The rows come from 4 hidden closed curves, with some noise, and rows from the same curve form a group. Each curve winds through 8 dimensions. The rows are also pushed far along 5 directions, which tell nothing about the answers.
(in the rows, 128 means zero)
Known rows, each followed by its group:
[164 145 127 126 156 146 143 114  84 131 117 104 105 154 126 158  91 132
 154 149] | q_767
[ 87 164  87  98 125 130 144 133 108 133  82 104  92 153  42 146 103 114
 151 177] | q_693
[149 156 112  89  56 167 172 126 130 157  41 166 154 158 164  94 159 154
 107 107] | q_767
[191 111 110 157  89 139  77 146 122 122 164 101 105 116 171 100 152 148
 151 100] | q_3
[149 125 153 133 111 134 141 140 120 123  85 147 182 138 178  95 136 127
  84  97] | q_693
[135 195 168  94 156 192 145 109 147  95  79  85 127 115  92  76 112 147
 170 158] | q_361
[151 137 102 128 129 111 155 145  81 138 111 128  49 144 151 132 124 140
 135 134] | q_361
[ 98  89 135 153 170 109 102 121 172  97 189 142 123 121  91 174  90  98
 130 155] | q_361
[112  81 128 131 157  83 108 103 152 142 151 122 140 127  88 146  95  93
  89 157] | q_3
[128 159 103 142 105 153  77 152 118 126 162 109 142 126 133 151 155 155
 172 111] | q_3
[179 154 115 150 103 177  97 145 117  92 148 118 114 127 173 118 150 174
 177 101] | q_361
[154 143 170 168 142 148 103 123 130 142 146 109 184  73 184  66 170 132
 102  63] | q_693
[158 148 161 127 194 161 153 149 110 101 113  80 115 140 100 135  73 123
 152 147] | q_767
[110 109 164 114 150 104 106 123 133 105 132 130 141 104 139 116 148 136
 126 137] | q_693
[117 142 113  89 121 125 177 126 109 170  48 158 117 155 137 126 130 129
  98 144] | q_767
[193 170 122 142 122 207 170 108 101 112 111  74  83 138 104 115  87 130
 189 141] | q_767
[124  74 135 185 154 102 107 142 147 115 221 141 112  90 147 150 142 108
 114  89] | q_3
[157  93 102 165 118 100 169  97  89 162 136 147  94 164 143 164  74  83
 100 143] | q_693
[ 98 112  57  99 100  98 133 133  91 109 123 129  48 161  66 187 128 136
 168 180] | q_693
[202 146 115 165 124 180 138 163  87 141 114 112 112 168 176 152  82 131
 159 120] | q_767
[159  98 172 183 178 100  89 134 129 116 204 112 134  84 186 117 134 123
 112  88] | q_767
[104 161 115 123 102 140  66 130 128 131 175  94 124  96 121 129 177 166
 195 138] | q_3
[128 174 101 144  97 116  90 129  97 157 155 118 107 105 166 121 188 156
 150  93] | q_3
[160 128 118 121 129 149 148 101 112 114 122 107  90 137 110 129 106 129
 152 143] | q_3
[123 120 138 145 137 128 116 128 121 162 136 121 160  99 148 103 149 123
 106 111] | q_693
[ 94 189 128 126 111 122  79 124 116 108 120 119 133 113 129 111 170 145
 156 118] | q_693
[132 112 134 115  91 128 137 112 157 144 109 188 184 135 185 120 164 144
  87  93] | q_361
[149 164 134 164 118 171 107 101 102 100 162  86 123  99 130 110 135 134
 186 119] | q_693
[106 157 100 120 100 171 117  98 115 135  94 129 161 126 102 125 148 137
 151 148] | q_767
[145 152  99 146  97 143  53 115 124 122 169  85 126  96 120 114 179 157
 165 107] | q_767
[147 151  69 116  73 139 159 173  90 153  85 148  84 185 148 160 124 146
 146 126] | q_3
[210 110 146 172 153 150 158 125  86 159 139 108 130 141 185 138  84 112
 114 107] | q_693
[163 103 162 177 160  87  81 141 142 137 205 125 107 100 204 132 127 125
 121  99] | q_767
[147 137 161 155 119 137  78 107 178 130 160 125 167  97 166  88 139 121
 122  99] | q_3
[ 94 112 166 107 161 113 169  85 154 117 102 148 184 130  90 121 106  99
  71 140] | q_767
[ 88 128 100  93 128 132 148 124 147 138 109 133 145 144  49 161 127 127
 117 143] | q_3
[134  89 115 139 114  99 137 109 107 175 119 164 180 138 169 135 144 115
  59 102] | q_693
[140 101 150 171 191 125 152 146 117 119 178 118  87 114 136 161  83  97
 142 130] | q_693
[150 171 152 143 108 177 156 132 113 136  98  88 130 119 133  81 114 113
 158 125] | q_361
[ 97 153  83 115  81 120  94 131  81 146 118 108 146 120 103 136 193 150
 146 115] | q_361
[100  77  78 132 130  95 110 126 149 114 182 140  80 128  73 184 133 120
 133 142] | q_361
[ 90 196 117 131 114 160 124 109 104 131  95 126 146 109 119 102 172 138
 144 115] | q_767
[ 88 141  81 125 122 119 144 120 111 122 112 134 106 143  63 151 128 116
 121 142] | q_361
[ 70  85 131 133 136  81  81 136 146 104 163 151 153 111 117 137 142 118
 116 148] | q_3
[100 127 196 135 179 158 152  70 202  94 162 140 186  71  98 109 136 110
 113  97] | q_767
[136 148  74 115  67 144 154 138  96 161 105 156 115 175 149 169 136 148
 146 124] | q_3
[122  86 159 143 179  96 123  86 169 128 197 130 104  86 117 142 121 107
 119 126] | q_3
[ 80 128  57  84  91 102  85 106  97  96 127 127 102 140  61 160 173 160
 168 165] | q_3
[138 129 163 113 173 171 126 105 157  87 130  95 157  92  86  99 140 148
 134 125] | q_361
[ 91 145 105 113  70 101  76 106 157 151 110 168 180 126 149 100 184 137
  91 109] | q_3
[159 125 148 142 147 149  89 145 128 107 153 107 157 108 161 119 149 156
 140 103] | q_361
[106 146 125 130 136 120 103 127 112  83 133 121 134 120 105 137 158 137
 137 111] | q_693
[137 117 152 150 157 150 160 167 121 126 142  99  88 143 112 166  54  89
 175 166] | q_361
[117 123 145 110 159 132 182 110 158 156  91 131 117 167  76 159  38  78
 117 186] | q_361
[135  89 125 141  93 122  74 145 152 137 150 156 171 104 188 113 186 152
 109  96] | q_767
[189 137  99 144 101 151 146 148  84 115 116 119  80 172 159 156  99 134
 163 125] | q_693
[ 59 138 165 106 149 122 135  91 156 140 125 137 186 102  88 141 141 108
 121 141] | q_361
[140 114 101 136 103  99  97 120 131 165 129 136 148 131 142 126 152 130
  87 103] | q_767
[137 155 163 124 152 196 144 120 173 113 130  96 176  96  88 105 130 132
 143 105] | q_3
[121 160 132 139 127 161 146 102 108  96 130 109 113 115 105 119 129 126
 171 132] | q_693
[154 107 156 137 184 155 150 133 138  70 154 104  89 141  92 177  63 111
 171 158] | q_693
[ 71 148  74 113 101  96  80 128 118 139 132 124 104 147  69 176 133 123
 159 172] | q_361
[102 144 139  88 143 130 140 124 141 134  71 135 178 139  94 118 133 133
  91 132] | q_767
[ 75 170 109  96 119 146 173 109 120 129  67 134 148 145  53 130 130 114
 119 144] | q_361

New rows, each followed by its group:
[191 118 117 171 130 125 140 149  86 116 123  93  81 158 131 131  72  97
 124 130] | q_693
[152 119 141 160 153 126  76 113 140 120 177  83 128 105 116 120 102 111
 143 137] | q_3
[124 148 161 135 160 167 122 131 129 131 132  92 161  91 120  94 138 131
 145 126] | q_693
[178 133 151 168 119 143  93 104 139 135 176 107 118 109 183 104 111 120
 155 121] | q_3
[124  94 112 153  91  66 111 115 144 163 124 161 153 123 151 101 156  97
  38  87] | q_693
[146  96 165 120 197 117 171 121 119 121 105 132 120 155 127 150  50  98
 104 165] | q_3
[132 108 152 152 171 144 112 147 148 108 169  83 111 128  87 160  60  95
 174 174] | q_361
[149 105 177 136 216 134 151 123 123  91 139 109 119 129 116 146  66 109
 134 149] | q_3
[ 80 154 141  95 166 144 107 124 133  79 149 117 120 107  84 157 150 160
 193 154] | q_3
[111 138 108 114 150 143 137 156  75 114 124 118  99 152 113 184 112 147
 184 162] | q_693
[108 155 139 118 169 172 113 152  99  84 149  94 116 114 105 160 129 161
 216 157] | q_693
[114 102 135 127 138 139 145 137 152 140  96 136 142 130 108 116 104 101
 105 155] | q_767
[139 140 134 121 128 136 172 145 141 163  95 133 110 147 130 134  97 105
 116 130] | q_361
[107 126 174 105 170 140 136  96 162 129 133 115 149  77 106  97 153 133
 127 129] | q_693
[ 98 117 134 104 168 102 178 106 139 157 121 148 103 140  94 166  96 103
 105 156] | q_3
[149 161 129 160 104 158 137 147 118 158 124 115 132 142 149 137 105 106
 148 111] | q_361
[ 92 172 131 117 106 148  85 151 124 100 146 109 102 104 133 130 166 162
 220 148] | q_361
[161 148 154 151 181 189 156 104 105  92 147  64  93 131  81 150  46 103
 204 181] | q_693
[ 90  68 117 125 164  74 138 160 127 142 142 145 119 146  90 196 103  97
  96 151] | q_361
[108 135 118 142 140 146  65 148 142 105 196 103 135 112  97 173 142 149
 188 132] | q_3
[128 122  62 160  94  79  55 167  62 159 174 125 106 146 169 176 159 149
 139 118] | q_3
[ 79 105 145 129 173 106 113 142 156  80 166 141 111 104  97 151 124 118
 144 144] | q_3
[123  96 149 124 157  86 122 119 153 140 143 156 135 120 147 149 139 122
  90 111] | q_693
[ 93  93 130 161 160  94 103 112 140 118 191 125  88  88 106 142 126 103
 141 153] | q_767
[181 124 164 159 161 150 148 122 125 121 128 126 158 118 177 103 118 120
  94  75] | q_3
[119  84 111 119 144  99 139 106 159 128 140 144 106 138  82 156 103 102
  98 140] | q_3
[112 104  85 123 136 117 131 176 101 110 148 108  61 145  77 176 110 132
 168 165] | q_3
[114 126 158 136 139 134  90  97 134 125 164 114 168  66 148  92 182 146
 138 112] | q_693
[120 124  78 134  99  95  74 135  88 145 141 113 138 125 120 129 174 145
 113 114] | q_3
[109 149 161 142 142 156  82 126 121 102 164  78 156  84 113 118 148 137
 187 137] | q_361
[ 84  62 131 138 151  94  91 128 171 139 193 133 127  99 100 155 118 102
 133 163] | q_693
[163 148 164 138 162 179 146 143 119 115 135  96 149 102 145 111 141 151
 145  91] | q_3
[124 125 143 109 123 101 155 108 141 150  90 168 134 118 170  83 161 137
  65 105] | q_361
[160 128 118 168 114 111 115 141  89 162 184 109  60 116 179 154 134 124
 174 114] | q_361
[117 116 128 109 138 126 123 114 133 151 142 123 117 102 124 131 153 142
 140 136] | q_693
[163 198 120 151 119 192 172 120  89 137 102  93  83 150 124 128  79 112
 185 140] | q_693
[139 155  81 149  81 153 146 155  85 138 121 119 113 144 127 132 143 134
 141 104] | q_3
[ 97 158 137 123 119 115  59 140 139 143 138 117 150 101 144 107 166 145
 146 131] | q_693
[168 120 130 195 142 109  67 120 138 131 196 115 128  93 170 101 143 120
 101  81] | q_361
[139  72 117 158 138 106 195 139 131 159 142 161 111 152 126 165  83  80
  73 116] | q_3
[100 124 119  86 135 145 155 126 152  94  92 164 136 158  92 157 115 146
 128 159] | q_361
[120 125 141 120 152 120 107 118 121 137 135 128 162 113 140 140 152 142
 118 113] | q_693
[175 132 158 157 144 141 181 113 106 176 121 119 120 148 170 149  67  86
 125 127] | q_361
[108 167 128 118  93 145 180 102 114 174  63 147 179 142 124 108 136 106
  91 107] | q_361
[ 71 114 134 104 129 124 145  91 167 100 116 167 176 113  81 121 154 120
  96 121] | q_3
[201 151 139 175 116 161 117 149  99 103 123  77 115 127 155  84 110 120
 141  97] | q_693
[137  88  99 121 108  76 153 129 131 145 119 170  74 159 140 165 120 113
  93 125] | q_693
[113  81 138 118 179 100 142 111 143 136 130 117 140 133  67 150  83  94
  89 161] | q_3
[224 142 168 138 127 179 140 128 126 141 104  93 139 130 191  86 111 142
 134 103] | q_693
[176  95 108 201 149 115 103 136 134 104 208 119  72 114 146 139 110 114
 123 101] | q_361
[164 102 179 128 196 140 166 134 120  96 122  96  87 138 118 141  54 107
 151 175] | q_693
[168  80  98 173 136 103 128 126  77 160 164 125 112 146 157 172 102 107
 108 123] | q_693
[118 134 164  92 131 141 171  75 169 134  85 152 168 110 122  81 143 125
  89 114] | q_3
[118  93 146 153 118 102 106 123 183 134 163 154 129 115 144 128 114  95
 111 129] | q_693
[ 38 170 126  90 129  98  87 103 119 121 103 139 171 104  96 121 194 150
 126 137] | q_693
[ 43 111 151  78 125  85  87 100 182 143 133 165 196  94 114 123 183 144
 101 148] | q_3
[116 123 129  82 113 115 148 104 143 111  70 134 137 139  84 111 139 130
  99 142] | q_693
[118 187 195 114 142 210 159 120 180 124  85 101 191 114  99  91 101 111
 156 131] | q_361
[109 143 112 100 116 148 162 155 110 114  75 114 121 145  87 110 122 134
 139 153] | q_3
[113 136  95 165 120 127  66 144 116 137 156 119 131 108 130 137 160 131
 141 117] | q_767
[163 183 133 128 116 169 126 135  93 153  86  92 130 151 153 106  99 135
 162 146] | q_693
[105 116 128 109 141  90 114 124 147 124 133 152 118 125 121 153 153 135
 113 122] | q_693
[ 86 144 111  80 116 147 102 101 136  96 111 119 166 122  62 142 168 156
 154 146] | q_693
[ 84 123 140  88 122 114 180 127 143 154  88 168 118 151 127 155 108 112
 127 165] | q_361
[131  85 105 127  80 104  96 144 139 153 120 174 164 135 179 126 165 139
  88 110] | q_767
[145 132 163 103 137 174 143 120 147 113 121 112 161 104 129 101 148 156
 148 119] | q_3
[ 94 147 111  85  98 167 152 129 125 111  74 139 169 158  84 139 126 144
 149 157] | q_3
[131 187 143 117 127 168 137 112  98  94  94  93 158 129 104  95 131 144
 154 130] | q_767
[ 97 181 139 104 116 128 145 115 122 133  62 147 147 147 125 111 129 120
 112 132] | q_693
[140 136  97 142 152 147  95 110  69  97 165  68  87 115  76 160 127 145
 196 161] | q_767
